All rows are made from the same 10 directions, up to rounding. Whole rows:
[[-0.51 -0.84  0.11  0.21  0.30  0.83  0.47  0.17 -1.28 -0.86 -0.49 -0.35
  -0.64 -0.63 -0.17 -0.37 -1.23 -0.39  0.58  0.66  0.39]
 [-0.34  0.04 -0.15  1.64 -1.83  0.19  0.51  0.39  3.77 -0.79  0.90  1.51
   0.25  0.51 -0.25 -0.72  0.12  0.76 -0.47  1.98 -0.80]
 [ 0.03  0.63 -0.67  1.36  0.13  1.05  0.08  1.17 -1.22 -0.36  0.26 -1.67
   2.38 -1.14 -0.82  1.79 -0.71 -0.26 -0.43 -0.95  1.07]
 [-1.26 -0.41  1.08  0.99 -0.26 -0.68  2.50 -0.07  1.24 -0.79 -1.64 -1.15
  -0.09 -0.90 -1.36  1.30 -0.15  0.31  0.00  0.80  0.65]
 [-0.04 -2.55  2.17  0.26 -1.02  1.10 -0.44 -1.02 -1.23 -1.20 -1.08 -0.09
   3.60 -1.08 -0.49 -0.36  0.05 -1.98  2.83  0.52  0.26]
 [-1.36 -1.67  1.78  0.17 -1.05 -0.73  1.63  0.26  0.46 -0.10 -0.32  0.36
   0.65 -0.46 -1.90  0.35  0.29 -0.14  1.45 -0.17  0.80]
 [-0.51 -0.08 -1.24 -0.34  0.86  0.13  0.29 -1.81  1.30 -0.09  0.64 -0.51
  -2.36  0.47  0.53 -2.85 -0.63  0.53 -1.02  0.62 -0.02]
 [-1.10 -0.70  1.31 -0.43  0.14 -1.88  1.37 -0.35 -0.64  0.80 -1.34 -0.19
  -1.58  0.21 -0.99  0.49  0.23  0.30  1.29  0.12 -0.18]
 [ 0.69  0.22 -0.30 -2.97  1.33 -0.01 -0.61 -1.03  0.08  0.10  0.62  0.15
  -1.40  0.39  1.33 -0.91  0.64 -0.34 -1.54 -2.46  1.13]
 [ 0.47 -0.65  0.66 -1.62  0.21  1.30  0.18 -0.30 -0.18 -0.13  0.73  0.54
   0.39 -1.06 -0.52 -0.57  1.19 -0.46 -0.66 -0.92  1.62]
 [ 0.15 -0.43  0.60  0.64  0.01  1.03  0.27  0.07 -1.18 -0.62 -0.89 -0.82
   1.57 -1.24 -0.52  0.80 -0.09 -0.65  0.55  0.58  0.45]
 [-0.18 -0.66 -1.05 -0.17  1.01 -0.74 -0.78 -0.80  1.79 -2.22 -0.93 -1.90
   2.68  1.18  3.03 -0.72 -1.87 -1.32 -1.02 -3.07 -0.12]]

Rows cut short, each followed by the rest of it:
[ 1.07  1.76 -1.70  1.59 -1.34  1.59 -1.25  2.01  0.56  1.49  3.04  2.56
 -0.78  0.21 -0.84 -0.64  0.90]  [ 1.62 -0.94  2.43 -1.06]
[-0.29  0.21 -0.09  0.11  0.53  0.02  1.10 -0.84  1.15 -0.38 -0.53 -1.33
  0.21 -0.63 -0.31  0.05  0.26]  [ 0.16 -1.11 -0.23  0.78]
[-0.45 -1.31  1.20 -0.88 -1.11 -0.01  1.22  0.33  3.61 -1.55  0.31  1.53
  0.93  0.01  0.04 -0.42  0.76]  [-0.24 -0.92 -0.94  1.02]
[ 0.30 -0.50 -0.41  0.46  0.34  0.43 -0.90 -0.61 -1.09  0.58  0.12 -0.16
  0.78  0.01  0.22 -1.57  0.10]  [-0.22  0.71  0.70 -0.82]
[-0.67 -0.21 -0.56  0.67 -0.29 -0.01  0.10  0.22  0.13  0.29  1.15 -0.37
  0.53  0.11 -0.84 -0.50 -0.53]  [ 0.20  0.16 -0.66  0.46]
[ 0.11  0.20  0.22 -2.09 -0.30  0.02 -0.05 -0.48  0.85  0.48  1.47  2.01
 -3.46  0.61 -0.07 -1.06  0.64]  [ 0.55 -0.49  0.09  0.55]
[-0.23 -0.30 -0.50  0.64  0.32  0.47 -0.37 -0.39 -0.47 -1.39 -0.68 -1.19
  0.54  0.04  0.99 -0.07 -1.82]  [-0.75  0.36  0.00 -0.10]
[ 1.45  0.06  0.67 -2.65  0.38  0.47 -0.01  0.35  1.29  0.86  0.66  2.62
 -0.88 -0.24  0.50 -1.04  3.16]  [ 0.47 -2.02 -0.42  0.35]
[ 0.49  0.01  0.51 -0.64  0.34 -0.86 -0.57 -1.44 -0.50  1.59 -0.32 -0.09
  0.31  0.24 -0.14 -0.71  1.65]  [ 0.03  0.65  0.08 -0.70]
[-0.73 -1.04  0.72  1.30 -1.57 -0.25  0.12 -1.36  2.13 -0.45  0.35 -0.11
  1.97  0.25 -0.80 -0.91  0.02]  [-0.35  1.39  0.79 -0.28]
[-0.10  0.78 -0.01  1.38 -0.27 -1.89 -0.03 -0.04  0.40  1.80 -0.35 -0.95
  2.06  0.52 -0.82  1.04  1.25]  [ 0.62  0.47 -0.41 -1.07]
[ 1.16  1.03  0.22 -0.27 -0.83  0.54 -0.89 -1.38  1.92 -0.11  0.42  0.60
  0.35  0.13  0.51  0.13  1.27]  [-0.05 -0.50  1.01 -0.30]
[-0.96 -2.53 -0.25 -0.46  1.96 -0.52  0.41 -1.33 -1.71  0.20 -1.47 -0.47
 -1.46  0.30  0.97 -4.24 -0.85]  [-0.27  0.97  0.82 -1.24]
[ 1.28 -0.36  1.49 -1.39  0.21 -0.66 -0.69 -1.00  0.10  0.90 -1.16  0.51
  2.18 -0.10  0.61  0.13  2.74]  [-0.63  0.25 -0.64 -0.57]
[-0.42 -2.48  2.29  1.26 -0.79  0.54  1.33  1.55 -1.28 -0.78 -2.33  1.25
  1.84 -1.38 -0.97  0.19  0.47]  [-0.59  2.12  2.57 -0.90]
[-0.42 -0.55 -0.38 -0.14  1.03 -0.03  1.66  2.34  0.26 -0.72 -1.11  1.32
 -2.37 -0.13  0.79 -0.68 -0.44]  [ 0.90 -1.63  0.92 -0.55]
[ 0.57  0.79 -1.46 -0.04  0.87  0.68 -0.53  3.71 -1.80 -0.47  0.35  0.97
 -0.53  0.16  1.32  1.26 -1.25]  [ 0.31 -1.53 -1.18 -0.15]
[-0.49 -0.78  0.43  0.06 -0.06 -0.44  0.71 -0.42  0.65  0.15 -0.41  0.48
 -0.78  0.11 -0.26 -1.16  0.30]  [ 0.29  0.33  0.98 -0.47]
[-1.11  0.28 -0.17  1.94 -0.20 -0.29  2.60  2.52  0.49  0.89  0.06 -0.05
 -0.05 -1.13 -2.53  1.09  0.64]  [ 1.66 -1.07  0.84  0.45]
[ 1.99  1.75  0.75 -1.76 -1.65  0.95 -1.45  0.43  1.08  1.75  2.86  2.65
  0.73 -0.23 -1.15  1.50  3.49]  [ 0.41 -0.91 -0.80  1.08]
[ 0.05 -1.33  0.08  0.90 -1.27  1.52  0.09 -1.23  3.66 -0.90  1.51  0.42
  3.56 -0.61 -0.55 -2.57  1.25]  [-0.36 -0.70  0.34  0.60]
[-0.43 -2.69  0.73 -1.67  0.97  0.02  0.40  0.52 -1.89  1.69  0.83  1.23
  0.81 -0.55 -1.13 -3.12  1.74]  [-0.13  0.53 -1.63  0.65]
[ 1.23  0.08  0.65 -1.51  0.68  1.27 -0.35 -2.34 -0.39  0.75 -0.08 -0.10
 -0.20 -1.16 -0.25 -1.26  2.21]  [-0.29 -0.45  0.93  0.59]
[-0.66 -1.73 -1.06  0.51 -0.10  0.02 -1.23 -0.57  0.79 -0.79  1.16 -0.12
  1.93  1.20  1.21 -3.03 -1.56]  [-0.79  0.69 -1.30 -0.54]
[-0.13  0.80 -0.70  0.84 -0.89 -1.05 -0.72  0.99  1.06  0.45  1.01  0.59
  0.43  1.31  0.23  0.68 -0.38]  [ 0.49  0.08 -0.63 -0.82]
[-0.64  0.47 -1.03 -0.49  0.80 -1.64  0.61  1.46  0.30  2.00  1.69 -0.64
  1.15  0.47 -1.11  0.25  1.05]  [ 0.98 -1.62 -3.99  1.15]
[-0.25 -1.43  0.35 -1.40 -0.35 -1.33 -0.55  0.72  0.90  0.86  1.08  2.48
 -0.31  1.56  0.62 -2.09  0.84]  [ 0.17  0.41 -1.37 -0.79]
[ 0.17 -0.55  1.13 -0.71  0.59  1.17  1.28 -0.92 -0.67 -0.64 -1.54  0.00
 -1.73 -1.52 -0.42 -0.31  0.58]  [-0.14 -0.10  2.17  0.52]
[ 0.66 -0.86  1.55 -3.48  0.63  0.13  0.08 -1.95  0.17  0.31 -0.11  1.09
 -1.60 -0.31  0.30 -1.27  2.02]  [-0.56 -0.32 -0.90  1.15]
[ 0.69  1.10  0.45 -0.28 -0.11 -0.79 -0.42 -0.90  0.62  0.19 -0.87 -0.50
  0.38  0.30  0.57  1.50  0.78]  [-0.13 -0.08 -0.09 -0.41]
[-0.73  0.71  0.13  0.64  0.45 -1.31  0.56 -1.47 -0.98  0.50 -1.38 -2.02
 -1.42  0.15 -0.52  1.07 -0.85]  [ 0.19  1.06  0.71 -0.35]
[ 0.40 -0.12  0.51 -0.10 -0.82  0.20 -0.60  0.51 -0.63  1.25  1.05  1.47
  0.31 -0.03 -0.97 -0.18  1.24]  [ 0.24  0.84  0.51 -0.27]
[-2.94 -0.29 -0.78  1.77 -0.63 -1.85  1.78 -1.46  2.33 -0.98  0.42 -2.54
 -1.36  1.07 -1.17 -0.27 -3.13]  [ 0.45  0.74 -0.72  0.78]
[-0.20  1.21 -1.17  0.90 -0.54 -0.73 -0.35  0.98  1.17  0.56  1.46 -0.21
  0.74  0.84 -0.24  0.88 -0.30]  [ 0.67 -0.77 -1.35  0.02]
[ 0.63  0.58  0.40 -0.61  1.42  1.34  0.87 -2.00 -1.18 -0.22 -1.55 -2.03
 -0.68 -1.95 -0.43  0.37  0.79]  [-0.29 -0.84  1.16  1.13]
[-0.37 -0.33 -0.81  0.66  0.89  0.94  0.81 -1.84  1.37 -1.23 -0.59 -1.85
  0.16 -0.71  0.42 -1.79 -0.70]  [-0.14 -1.15  0.81  0.43]
[ 0.52  0.57  1.83 -0.90 -1.37 -0.65 -0.64 -1.12  0.06  0.62  0.20 -0.15
  1.78 -0.12 -1.09  2.60  1.48]  [-0.77  1.40 -1.29  0.95]
[ 0.77 -0.80 -1.21  0.36  1.48  1.19 -1.74 -0.05 -2.23 -0.85 -0.65 -1.34
  2.68 -0.16  2.06 -1.39 -1.25]  [-1.31  0.08 -0.92 -0.64]
[-0.17 -2.19  0.10 -0.21 -0.02  1.49  0.34  2.70 -0.97 -0.13  1.18  2.16
  1.34 -0.81 -0.58 -1.92  0.40]  [-0.09 -0.22 -0.52  0.52]
[-0.21  0.68 -1.34  0.52  1.39 -0.92  0.96 -0.49  0.86  2.09  0.33 -0.99
 -0.41 -0.04 -0.72 -1.78  1.59]  [ 1.53 -1.84 -0.02 -0.42]
[ 0.88  0.72 -0.08 -0.30  0.41  1.33  0.13  1.89 -0.91 -0.96 -0.47  0.30
  0.25 -1.01  0.51  1.89 -0.07]  [-0.18 -1.32 -0.22  0.70]
[ 0.38  0.65 -1.43 -0.45  0.05  0.49 -1.21  0.06 -0.03  1.28  2.63  0.61
 -0.32  0.55 -0.22 -1.45  0.38]  [ 0.53 -0.77 -1.08  0.35]
[-1.11 -0.57 -0.28  1.51  0.13 -1.49  1.11  0.70  0.69  0.17 -1.18  0.08
 -0.95  0.75  0.10 -0.84 -0.72]  [ 0.85  0.37  1.43 -1.68]
[ 2.75  1.42  0.10 -0.01  0.38  2.39 -2.47 -0.88 -1.92 -1.58 -1.90 -0.52
  1.59 -0.92  2.57  1.79 -0.07]  [-1.58  0.10  2.01 -1.02]
[ 0.49  0.30  0.35 -3.02  0.12 -0.04  0.32 -0.55  3.09 -1.44  0.40  1.68
 -2.64  0.73  1.77 -0.33  0.50]  [-0.03 -2.27 -1.35  1.08]
[-0.11  0.15  0.76 -0.80  0.42  0.22  0.26 -1.74 -1.45  0.45 -0.09 -2.12
  0.86 -1.13 -1.40  1.15  0.44]  [-0.70  0.57 -1.44  1.90]
